All rows are made from the same 14 directions, up to rounding. Whole rows:
In the rows, zero is written as 128.
[[125 170 133  85 113 124 111  96 140 152 185 138 173 105 128 211 144 143
  113 101 122 130 123 131 124 161 118]
 [146 100  88 105 140 154 137 170 121 148  92  85 116 127 132 144  78 177
  125 154  99  79  90 116  89 142 106]
 [ 90  97 173 134 124 104 153 105 134  93 148 144 162  90 203 157 113 125
  111 150 157 146 134 117 127  73 144]
 [146 110 140 165 151 129 148 124  97 123 134 150 136 130 112 112 146 120
  133 120 130 146 141 139 133 137 123]
 [127  90 100 148 133 132  80 161 144  91 135 103 106 134 134 112 109 127
  124 110 186 135 129 109 143 146 176]
 [136 124  96 153 132 130  62 169  84 154 125  80  85 121 133 140 136 137
  131 174  76  73 159 120 129 106 140]
 [137 152 122 133 127 145  98 137 120 119 142 138 121 145 119 102 132 161
  139 145 124 111 118 125 132 154 177]
 [125 130 185  93 132 103 118  91 115 113 110 177 173 123 199 101 156 158
  106 160 101 149 127 148 151 111 112]
 [147 145 160 121 129 126 142 131 136 111 124 151 114 121 153 149 120 145
  106 175 159 148 100 130 131 119 157]
 [124 146  89 152  84 126 144 124 147 154 108 123 117 112 140 151 158 128
  129 149 133 123 101 136 114 119 144]
 [146 149 155 108 152 148 142 134  96 119 185 127 152 112  82 156  87 146
  128 126 109 119 127 114 115 124 140]
 [129 135 140  96 126 124  88 158 121 128 132 123 139 175 129  83  72 153
  101  98  83 111 118 128 145 127 108]
 [149  90 107 129 145 154 142  90 104  92  85  86 160  79 129 123 191 138
  142 119 144  70 111 152 147 114 127]
 [101 129  73 134 100 111  68 139 163 129 127  83 120 119 157 110 152 113
  136 106 139 133 141 115 143  94 142]
 [130  90 183 117 112 130 108  95  80  88 129 181 166 107 127 136 139 136
  100 150 132 116 135 145 152 177 175]
 [197  73  87 131 157 136 164 140 109 114  61  84 156  90 124 117 156 139
  101  99 146 143  77 155 140 100  70]]

Rows cut short, each followed by the rest of it:
[150  90  91 202 136 136 133 168  96 141 101 128  98 150 126  92 131 140
 134 144 122 121 123 134 119] => [144 139]
[108 138  97 102 147 133 120 123 177 108 170 110 164 122 127  98 118 139
 162  74 158 172 128  97 116] => [124 133]
[132 107 154 184 147 106  87 167  99 139 123 137  86 193 193 123 111 144
  90 137 115  91 142 146 158] => [133 113]
[115 100 167 117 160 139 130 111 118 106 105 115  77 134  88 143 131  71
 149 135 152  88 183 127 141] => [153 119]
[132 117 133 123 107 132  78 161  88 124 113 141 114 148 107  75  96 144
 117 164  78 111 136 123 135] => [141 165]
[147 142 141 127 119 154 129  84 101 107 127 154 151 119  83 119 182 134
 139 122 133  97 119 154 149] => [177 166]
[121 102 126  90 178 166 159 106 134  95  83  97 119 122  96  75 133 127
 189 134 133  88 143 117 113] => [136 114]
[137 183 186 117 132 115 102 175 127 133 144 141  52 191  97 116  62 102
 100 152 115 134 146 121 151] => [109 136]
[129 105 133 180 155 115  81 154 101 132 124 125  64 146 138 121 150  99
 137 162 135 127 186 124 145] => [134 142]
[126 145 158 113 150 130 132 102 101 133 152 125 163 121 155 153 140 155
 126 128  88  82 133 140 133] => [109 101]
[122 147  97 199 108 129 199 133 109 178 156 159 161 126 143 125 129 161
 148 143  81 143 103 129  77] => [104 125]
[144  99 115 136 141 108  78 153 135  96 131  96 133 113 170 122 132 128
  96 105 168 156 124 125 164] => [ 90 134]
[135 173 138 160 144 153 163  65 113 119 175 167 181 110 146 141 206 179
 164 133 137 102 108 149 125] => [153 170]
[142 154 140  93  72 116 125 103 116 151 101 176 159 129  94 111 152 121
 101 126  83 155 109 157 140] => [155 116]
[112 199 159  81  93 130 135 122 155 132 143 134 117 141 113 140  93 129
 119 145 112 111 107 123 127] => [102 147]
[126 129 102 120  64 113 125 139 135 171 100 125 124 134 107 159 115 104
  90 110 100 123 108 143 125] => [140 100]
[139 162 112 124 153 122  78 181 143 155 131  74  72 182 142 126  96 136
 115 112 107  93 133 123 145] => [102  91]
[171 194 118 134 101 117 117 134 112 159 166 159 163 121 114 133 153 158
 100 127  94 178  92 144 136] => [115 138]
[ 72  77  89 176  85 108  67 151 106 157 111 120  84 122 136 116 135  85
 151 171  89 113 202 105 112] => [136 158]
[ 77 106 139 106  96 127  99 147 138 105 171 128 142 146  98 115  40 110
 121  88 126 122 148  94 123] => [143 162]
[117 126 144 124 171 120 144 129 155 125 143 111 115 143 153 144 113 116
 136 103 154 136 146 118 128] => [110  87]
[141 126 135 133 120 116 131 143 115 164 151 160 137 137 136 181 105 144
  96 131 113 150 118 132 111] => [169 108]
[145 121 140  87 131 127 104 124 108 125 125 123 156 127 107 128 121 131
 105 100 101 120 127 139 146] => [141  98]
[118 177 180 108 132 137 209  90 148 135 141 164 129 153  87 141 113 105
 142 110 131 128 121 139 117] => [134 100]
[123 117 107 150 123 110 127 125 138 158 139 129 145 124 182 178 147 143
 110 114 133 132 119 136 121] => [137  99]
[139 114 159  95 151 121 133 144 143 113 130 139 117 133 124 141  84 120
 108 130 158 172 129 115 127] => [139 114]
[131 181  76  68 121 115  51 161 185 154 113 107 106 159 131  58 131 145
 144 120 103 183 127 107 131] => [125 113]
[103 121 117  83 143 120  83 131 176  96 151  85 153 140 151 108 101 127
 124  53 158 132 132 111 153] => [110 110]
[145  89 163 129 154 116 134 116 113 106 111 128 125  93 184 190 147 130
  96 165 167 125 127 139 142] => [118 120]
[144 196 126 119 121 138 142 142 138 143 157 124 115 131  97 135 111 141
 133 144 115 136 105 120 116] => [101 147]
[150 134 137 134 170 112 152 125 159 143 123 129 124 150 192 168 146 145
 106 106 166 148 106 147 136] => [131  65]
[127 153 123  71  85 115 115 101 129 157  84 156 142 109  92  92 165 106
 136 154  70 171 140 136 123] => [135 107]
[ 96 136 131 136  89 115 139 104 147 140 147 133 147 133 130 160 129 100
 115  83 134 116 129 137 135] => [129 117]
[133 143 122 110 157 143 140 132 133 148 160 139 139 131 128 153 111 166
 148 137 118 135 124 112  93] => [166 119]
[150 117 115 114 146 122 124 147 114 135 143 110 149 103 117 139 114 131
 118 117 114 162 129 118 120] => [106 101]
[139 175 130  97 113 107 101 106 156 160 113 116 121 142 156 170 175 120
  97 103 123 115 117 160 161] => [126  76]
[154 113 108 133 102 115 125 126 114 122  87  98 136  89 117 127 164  98
 100 119 129 137 113 149 155] => [ 77 113]
[136 163 136  87 106 135 104 111 135 111 140 137 153 125  97 110 136 134
 121 110 125 132 112 134 149] => [137 153]
[131 119 113 209 146 141 155 131  80 141 194 118 150 115 109 169 136 131
 141  99 119  94 142 130 115] => [122 138]
[136 124 101 173 147 133 116 156 140 126 127 124  96 148 164 110 135 156
 141 149 158 132 118 120 123] => [136 158]
[149 133 120 159 116 103  64 134 116 147 121 150 109 155 140 121 184 115
 101 113 129 150 146 155 170] => [163 126]
[144  87 109 189 140 125 127 159  80 137 105 127 132 148 153  78 129 152
 121 134  89 112 125 141 130] => [113 115]
[113 116 132  83 106 148 128 131 148 130 105 147  98 131 104 156  88 136
 134 172 142 113 119 110  95] => [203 161]
[165 176 126 139 111 136 151 147 109 141 129 116 140 160  92 100 109 143
  98  89  89 103  77 156 148] => [ 89 107]
[142 153 123 148 155 131 129 149 144 145 147  97  81 155 124 177 120 118
 122 109 155 104 128 130 134] => [129 107]
[129 112 118 111 118 140 134 150 127 133  97 114 102 132  99 123  92 122
 129 147 118 112 122 119 111] => [139 128]
[121 146 178 106 117 115 130 132 123 132 115 168 102 146 135 121 100 124
 114 182 107 144 137 126 126] => [126 135]
[129 104 131 149 146 115 138 143 132 114 130 136 122 129 126  98 117 105
 132 118 151 183 145 116 129] => [111 124]
[162 115 153 111 133 132 132 120  99 108 135 152 147 114  54 125 128  98
 111  99 139 166 134 138 147] => [160 128]
[122 105 128  69 182 150 173  89 169 136 131 144 138 103 113 189 138 130
 173 126 174 160 145 107  78] => [220  89]
[118 123 103 176  97 126 145 142 123 147 124 111 136 174 115 101 108 116
 112  57 104  85 109 150 141] => [115 100]
[160 133 135 129 123 116 146 174 128 153 133 137 114 157 106 150  67 125
  80 108 124 164  99 131 123] => [131  93]
[142 131 100 104 105 118 120 143 167 131  44  99  95 131 173 104 143 136
 108 158 140 127  85 141 140] => [ 93 110]
[146 119 142 140 140 109 125 135 109 152 113 152 127 146 161 130 139 139
 105 139 105 145 131 146 134] => [136  90]
[124 122  87 132 149 136  83 155 153 125 125 122 106 149 159  85 131 167
 158 147 143 143 130 105 115] => [161 158]
[123 106 118 184 125  95 120 152 137 143 142 142 112 142 168 141 128 108
 107 116 155 178 142 126 133] => [120 119]
[149 112 133 103 122 116  81 150 153 112 104 124  98 154 126 135 115 111
  84 101 175 148 117 137 165] => [165 124]
[ 87  90 134 138 119 126  94 136 107 106 127 139 128 136 122  60 106 116
 153 142 102 125 174 106 127] => [130 165]
[142 103  99 158 147 138 157 155  85 144 148 117 142  85  96 126 111 134
 153 157  93 157 142 103  84] => [100 130]
[138  87 119 144 101 107 162 126 133 143  76 151 117 122  96 123 142  68
 109 110 147 190 132 144 129] => [144  91]
[111 151 192  60 139 126 148  91 141 115 113 147 138 151 116 108 111 111
 129 115 108 115 141 137 142] => [127  87]
[122  90 154 108 122 125 122 130 118 121 117 165 132 144 111 121  95 120
 113 126 127 145 139 126 125] => [185 126]
[114 135 205 103 153 112 147 129 128 112 111 156  90 138 165 122  93 119
 124 203 125 143 152 117 125] => [ 90 125]
[156 123 121 119 132 133 187 134 145 121 111 107 140 109 114 150 107 122
 107 104 158 147  82 134 122] => [96 97]
[ 96 108 104 126 107 146 150  98 153 108 121 110 156 119 125 123 134 125
 149  87 153  88 113 128 122] => [141 141]
[110 177 164 134 108 113 115 107 157 116 169 171 135 154 166 135 138 139
 113 122 159 143 117 135 151] => [134 168]
[165 122 134 169 125 104 128 172 105 131 127 142 116 130 139 118 111 125
  85 145 130 184 112 134 141] => [ 87 130]
[136 123 125 150 126 144 104 136 131  92 109 120  91 140 125 104 140 130
 131 145 172 100 118 132 151] => [142 187]
[160 142 176 204 132 117 147 113  73 130 161 167 116 136 103 169 170  94
  99 120 142 125 144 166 165] => [132 139]
[106 148 106 135  81 137 116 135 147 134 131 104 112 153 100 130 107 113
 122  94 128  78 113 131 136] => [131 148]
[153 173 158 108 129 118 115 122 118 132 159 162 162 138 150 131 132 168
  98 128 107 149 103 143 145] => [125 127]
[169 104 110 142 142 141 167 139 116 108 116  87 145 106  94 139 120 117
 106  81 156 122  91 142 140] => [ 96 104]
[173 116 139 135 138 129 171 160 138 115 107 167 122 157 105  93  87 137
  99 117 166 200  80 134 126] => [152 123]
[142 155 115 105 152 153 128 137 132 135 122 119 125 154 121  96 118 174
 151 134 102  99 107 125 114] => [147 122]
[141 123 117 149 119 140 163 125 151 139  66 117  76 154 133 152 147 117
 120 134 166  81  96 155 132] => [157 113]
[108 112 131  91 166 125 112 124 155 124 139 106 136 139 156 138 110 133
 137  95 138 123 148 114 126] => [140  86]
[155 163 159 120 189 129 200 121 126 183 126 123  97 132 150 219 133 137
 131 162 110 110 128 141  96] => [117  37]
[138 163 153 124 143 126 126 138 138 131 130 143  97 162 137 119 120 137
 124 145 132 132 124 132 136] => [128 128]
[ 81 175 149  98  86 122 112 102 173 140 136 171 126 173 155 119 121 141
 133 130 121 115 123 129 127] => [169 149]
[108 103 117 130 111 116 150 123 137 151  66 141 114 131 166 102 140 126
 139 169 103 133 130 132 106] => [122 101]
